Every row belongs to one group in each of 4 separate groupings. Each group adds its own fixed numbers to the row, and there is some noise. The rows also spread widely along 13 directions, which tell nothing about the answers.
Some rows, each with its group in each grouping after it:
[  9   2  -1  -6 -33 -21  -4  32 -16 -40   2  29 -26  27 -44   9  -5 -48
  14   3  34  16  -4 -16  -5   5 -41  35]
T (1) J sisuz
[ 33  -2  16   2 -43  12   1  -2 -12   3  25 -35  -4 -36  16  -1 -15   3
  -3  -9  30  29  19 -16  13  -8  10  32]
D (1) J sisuz
[  7  20  79  36 -73  27 -27   8  -8 -35  16 -21 -38 -40  -1 -15   7 -30
   6 -12 -13 -11  13   7   0   7  37  22]
L (3) C subol
[  2  14  -2  21 -13 -22   8  32 -42 -41  26   6  -3  48 -24   4  25 -33
 -26  -4  51  -3   8  46  13   8   4  10]
F (3) W tum
[ 13  -3  17 -11   1  14   2   4 -13 -12  24 -15 -17 -13   9  -1  16  23
 -28   3  22 -11  18  12  27  28  19  23]
T (0) E tum
[  0  -5 -15  -8   2 -17   3  12   2   7   0   9  14  10  19   9   8  -2
   0   1   9  15   6  -2  -4   3   0   5]
F (0) E subol
[ 28  -8  31  11 -36  32   9 -19  -3 -12  38 -49 -25 -25   9   1   5  21
 -29 -20  20  -2  11   7  13  -6  38  44]
D (2) W sisuz
[ -7 -15 -38 -32   8 -46  -5 -29 -19   4  16  84  24  53   4  14  24 -31
  12   1   0  45   0  14 -11   9  -4   2]
L (2) C subol
[  0   0  -7  17  43   3  14 -22 -20   1  -3 -19  15 -10   8   1 -13  16
 -26   1  13  12 -16 -18  14  23  13 -23]
F (1) W subol
[-20  10 -15  -2  21 -13   2  -7 -16  32 -16  31  -4   5   0  -1 -24 -37
  15  -2 -44  50  -2 -38   1   8 -35 -21]
F (1) E sisuz
[-18  13  17  -2 -20  -6 -14  11  11  10  -8  16   7  -2   7 -25  29 -22
   1  27 -40  -5  -2   1  -6   2  -1 -16]
L (1) E sisuz
[-44  30  31 -24 -22 -23 -33  37  16 -18  18 -39  23 -30  18 -18   4  -1
   2  35  51 -16 -57 -20 -23  11   2  43]
T (0) W sisuz
[ 27  14  19  -6 -14  32   9  19  15 -22  33  12 -22 -27   4  -6  46   7
 -33  27  17 -26  29   8  25  22  36  19]
T (2) C tum
[  1   6  57   2 -51  14  -9 -15   8  15  35 -40  16 -44  59  -5  10   5
 -21   1 -20   9   2  15  -3   6  57  31]
T (2) C sisuz
[ -3  -9 -13 -17  -3  -3 -19   5   6  16 -26   6  16   9   3   7  -7  11
  16  -1  -1   0  -8 -13 -14  13   2  -1]
L (1) W tum
[ 25 -17   7 -12  -6  23  23 -12  34  -1 -18 -38 -11  -9  25  10   5  49
 -18  -8 -33  -3  15   7  14  11  11  21]
F (0) J tum
[  2 -13   9 -15  -6  -1 -10  10 -16 -14 -23 -11  -4  -8 -27  -9 -11  20
  -5   7  18 -10  -8 -19  18  29 -23  -5]
T (0) W sisuz
[ 33   6   8  -8  -4  21  22   0  14   0  -2 -23 -14  -7  22   8  11  32
 -15   9 -12  10  19  -2  33   6  11  25]
L (2) C tum
[ 12  -4   7  13 -48  21  -2  17  44 -54  14  23 -25 -24 -29  -6  34 -20
   8  10  22 -14  -8  -1 -24 -26   0  23]
F (3) C tum
[ 10 -15 -25 -11  22  13  10  -2  15  21   3   2  38  -7  28  -1  32  40
 -29  10  -2 -14  19  13   8   5  34 -36]
F (3) W tum
[ 23  -2  17  18 -28   2   3  -9 -11 -42  -9  14 -34   4 -30  20 -23 -25
  24 -16  19  28 -12 -24   0   1 -17  37]
L (2) C subol
[-36   4  14 -21 -29 -22 -39  12  21 -33 -19  20  -6   3 -28 -11   6 -14
  29  10  19 -19 -45 -10 -29  24 -21  39]
D (0) E tum
[  0  23 -28  35  69  -3  47  15  13  -6 -12 -14   8  38   2  38 -15  -9
 -19   8 -10  16 -30 -23 -11  -8 -12   0]
L (1) E sisuz
[ -3  -6   5  -9 -23   1  -4   5  11 -15  -2   1  -3 -14 -10  -8   5   2
   4   5   6   1 -10 -18  -1  -5 -11  11]
F (3) W sisuz
[-34  -3   8   1  -2  17 -27  -4  24  19  10  26 -16 -19   4 -12  11 -26
  17  -8 -45  -4  -3 -15 -46   4  28 -22]
F (0) C subol
[  7   5  27  19   7  19  16 -23   4  -3 -44 -36 -14   8   2  12 -24  22
 -12 -15 -51   6 -11  -2  18  20  -1   2]
L (2) W tum
[ 11  -7  -3 -14 -13 -20   3  15  -4 -16  -9  -5  17  -1   5  12  -3  17
   3   8  35   2 -10 -22  15  10 -11  30]
F (3) E sisuz
[ 17 -22 -12 -17   4  20   7  -3   6  15  20 -12 -10 -12   0  -9  13  25
 -14   9  -2  -1  21 -22  10 -12   3 -11]
T (2) J sisuz
[-11  -5  22   8   0  -3  -9 -12   2 -10 -12   9  24 -22   6 -17  16   8
 -11  19 -12  -8 -11  -5   4  14   5 -27]
T (3) E subol
[-13  -1 -17 -22  -9 -14 -17  16  -1  13  -8  14 -11  24  -5   6  -4 -11
  33   0   2  21  -7 -22 -10 -10 -26  22]
L (2) E tum
[-20  25 -17  36  60  -2  16 -17 -20   5  29  -7  28  -1  14  -6   7 -20
 -31  15  16  30 -27  -1  -7 -12  16 -44]
L (1) W subol
[ -7 -32   3 -11 -45 -29 -33  -7 -35 -13 -15  22  31  13 -13 -16   7   0
  20  -7  17   7  -1  23   0  18  -3 -19]
F (3) C tum

New rows, each followed by its group in each grouping:
[-13  -3  13  -8  -4  -4 -13   1 -15  -2  10 -22  11   3  14  -8   6  19
 -14   6   0  -3  -1  14   8  21  18   0]
T (3) C tum
[-10  27  -5   5   8  43 -21  36   4   9  25   0 -58 -40 -30 -24  -2 -25
  19  12   8   6  18 -64   0 -28 -19 -18]
L (3) W subol
[ -1   4 -35  16   7   7   7  29  -3  15  42  16  -5   5   1   6  12 -36
   0  -8  24  31  19  -9 -24 -45   4 -20]
F (3) W subol
[-11   1  12   4  -3   8  -7 -42 -31 -16  22 -14 -20 -20 -19 -37   5   4
 -12   0  -5  33  -4   6  29   2 -15 -12]
D (3) C tum
[ -4 -11  -7   7  -4  29  -6 -20   7  30  -9  25 -44   2 -16  -9  -7 -23
  15 -28 -85  36  34 -18 -11 -16 -13 -35]
D (3) C subol
[ -9   0   2   6  29  24 -12  -2  -4  -4 -16  -5  -2 -21 -26 -21   6  25
 -14  16   6 -41 -13 -21  12  32  11 -41]
F (2) W tum
[-24  -7 -37 -27  43  11  -4  -3  11  56  22  -3   2  -1  32  -4   6  20
  -3  -4 -32  15  14 -12 -14   3  21 -23]
F (0) C tum
[ 17 -16  12 -25  -9  -7  -6 -10   0   6 -13  -3  28 -20  20   8  -6  35
  -2   4  10 -15  -3 -24  14  35  22  12]
F (2) J sisuz
[ 11  11  17  -3 -25  19 -10  25  17  10  -1 -30 -16 -20  19  13 -13   8
  18  -3   8  -1   2 -30  -2  -6  10  42]
L (2) E tum
[ 13   5  10   9  -8  25  17   1  19  -9  26 -48 -13 -10  13 -15  27  24
 -25  19  -7  -3   0   3  11 -25  17   6]
L (2) C sisuz
[  0  -9   7 -24 -14   6   5 -20  36  -7  -4 -13  -4  -8  20  -5  18  24
 -10   8 -28  -6  -7   3  -3  12  12  28]
F (1) J tum
[  4  13  25  51  14   2   0  -9 -59  -9 -27  -9  26 -17 -18 -23  -8  -5
 -24   5   2   4   4  10  42  31 -10 -71]
D (3) E tum
[ 41  -8  19  11 -27  11  16   2   6  -8 -32  11   2 -25   2  14  -8   5
   0  -1  -7   7  14 -27  25  14  -9   9]
F (2) E sisuz
[ 15  38  14 -10  23  -1  22 -42 -24  11  28  47   3 -29  35  10   0 -23
 -31   7  -8  58  16  -5  49  49  15  23]
D (2) C tum
[ -1  20   5   2  30 -24   9  14  -9 -24  13  16  46   2  23  26  13   5
 -30  23  53 -11 -23   4  12  39  23  24]
T (3) E tum
[ -5  19  49  17 -21  -8  -9   6 -25 -43  -5   8 -20  13 -27  -2   9 -30
  -9   0 -13 -19  -6  17   8  41   6  10]
L (0) J sisuz
[ 20  13  24  -2 -26  26   2  16   8  -1  14 -49 -21 -30  19   9 -14  21
  -2  -8  12  11   7 -32  14 -13  11  43]
L (3) W sisuz
[ 19 -10   4 -11  -7  20   4   0   2   1 -19   2 -17 -12  -8 -21  23  25
 -12  16 -20 -15  27  -6  39  17  -8 -14]
F (2) E tum
[ 19 -11   6  11 -10  13   8 -33  -2 -17  20  32  14 -38   9  -1  19  -4
 -15   0  10  23   6   5   8   4  20  -9]
F (3) C tum
[ -2  -3  -1 -17 -22 -21  -8  27  10 -19 -40  12   3  16 -19  -8   7  -4
  17  28   9  -2 -14 -19   8   6 -45   8]
T (2) E subol
[-18   3  -3 -11  20 -17  -6  -8 -14  17   0  10   7   8  11  10 -11  -4
  10  -4 -13  26 -13 -20  -3  14  -8   6]
L (0) E sisuz
[  9  -5 -11  -3  16  -1  34  -6  30   6 -33   1  -4  34  10  28  -5   4
 -12  -7 -65   9   3  -8  -5  13  -7  10]
F (1) J sisuz
[  2  -2   5  28   4  27  -2 -16 -23   9  -5  22 -28  -8 -30 -15  -5 -29
  -4 -19 -40  25  24   7   4  10  -9 -48]
D (0) C tum
[  5  18  -3  -3  -1  -6  29  16  10 -32  29 -18 -12 -14   1 -20  34   0
 -29  36  30  18  -8   0  28 -17 -27  23]
F (0) E sisuz
[  5 -29 -22   0   3   6  -2 -20  21  23 -14 -48  44 -32  23 -14 -14  49
   8   2   3  22 -13 -27 -13 -39  -7 -40]
D (3) J subol
[-20 -10 -41 -24  39 -18  -8  -5  -5  13  16  17  23  13  -5  -1  -1   9
   3   6  24  12 -23 -20 -18  10  -3 -11]
D (0) C sisuz
[ -4  16  19 -27   7  42  -3 -30   9   8  11 -37 -59 -58   8 -29 -14  34
   7  10 -39  41   7 -55  44  -3 -24  21]
L (3) C tum
[  4  -8  -3  -8 -12 -14   7  -4 -14 -23   3   4 -15  19 -17   1  -4  -7
   5   0  13  18 -14 -12  10   7 -20  26]
F (2) C sisuz
[  2  24  11  15  12   5  28 -21   0  -4  -5  -7 -19 -11   9   1  -7 -12
 -22   0 -33  50   0   3  27   5 -28  11]
D (0) E tum
[ 20  12  13  28  -3  -9  20  -3 -25 -36 -16  21  -8  42 -18  46 -19 -33
  -5 -28  14  19 -12  13   3  25  -2  37]
L (2) W tum
[ -8 -10  -3  -4  -3 -17   2 -10 -12 -15   0   9  29   4  -6 -21  28  11
 -23  18   4  -4  -9  14  15   7  -3 -27]
F (3) W sisuz
[-35 -16 -28 -24  30   8 -22  -5  10  42  22 -36  12   5  27  -6  -1  32
  -1  -7   1 -13 -15 -11 -33   1  38  -3]
F (1) W tum
[-11 -27   8 -20 -35   2 -30 -19  -8  13 -14   7  -5  -1 -16 -42  18   9
  20   9 -45   1   6  -3   2  -4 -11 -36]
L (2) C sisuz
[ 18 -11   4 -18 -87   6 -24  93  33  39 -34 -27  -4  10  17   5  -2 -12
  35  -1 -16 -14  40 -16 -28 -29 -10  20]
T (1) E sisuz
[ 10 -13  13   7  -6   9  10 -13  -8 -22   0 -10 -25   0 -15  -1   4   8
 -13  -4  -4  -9  -2  -7  10  18   6  20]
F (1) E sisuz
[  4  10 -13 -13   2 -11  -7  53 -10  41 -34 -25  32  42  26   7   1  20
 -10   4 -16 -25  29  19  10  44  28 -13]
D (1) C tum
[ -6 -15 -16  25 -17 -22  -1  15   3 -23 -61  16  -4  52 -36  42 -50 -42
  44 -34 -11  24 -35 -15 -45   6 -37  18]
F (1) C tum
[ -3  -1  32  16 -31  13 -21  -7   4   4  -2   7   5 -19  13  -2  12  -6
   5  -9 -29  -6   9  10  -9   4  27  -4]
L (3) E tum
[-10 -14 -16 -18  18   9 -14   5  -5  48 -13   7  15 -10   6 -11  -7  15
   7  11 -31   5  13 -35  -1   8   0 -46]
T (2) C sisuz
[-24  38  33 -26  -5  -2 -11   1  24 -15  20  -2 -19 -15  13 -15  21  -6
  -4  35 -19 -14 -27 -24   5  20   7  42]
L (2) J sisuz
[-23 -19   5 -35  -4  -8 -15   8  31  13 -15 -33  15  29  32  13   7  44
  -3  -5 -30 -25 -14  19 -27  31  32  29]
T (0) C tum
[ 30  -3 -34 -21   0   1  20  20   7   7   3  34 -15  -1  -7  20  -9 -12
  14   5  18  37  16 -47  12  -8 -27  24]
F (2) C sisuz
[-21  -1  23   8 -14  12 -16   4   6   1 -12 -54   0 -15   4 -36   8  17
  -6  13 -26 -25 -10   4  -6   6  11 -26]
F (1) J tum
[ -3 -22  -5  10  -1  -7   2  -1  -9   4 -21 -17  13  11  -2   8 -17  14
   7 -14 -12   2  -8 -14  -7  -4  -8 -13]
F (3) E sisuz
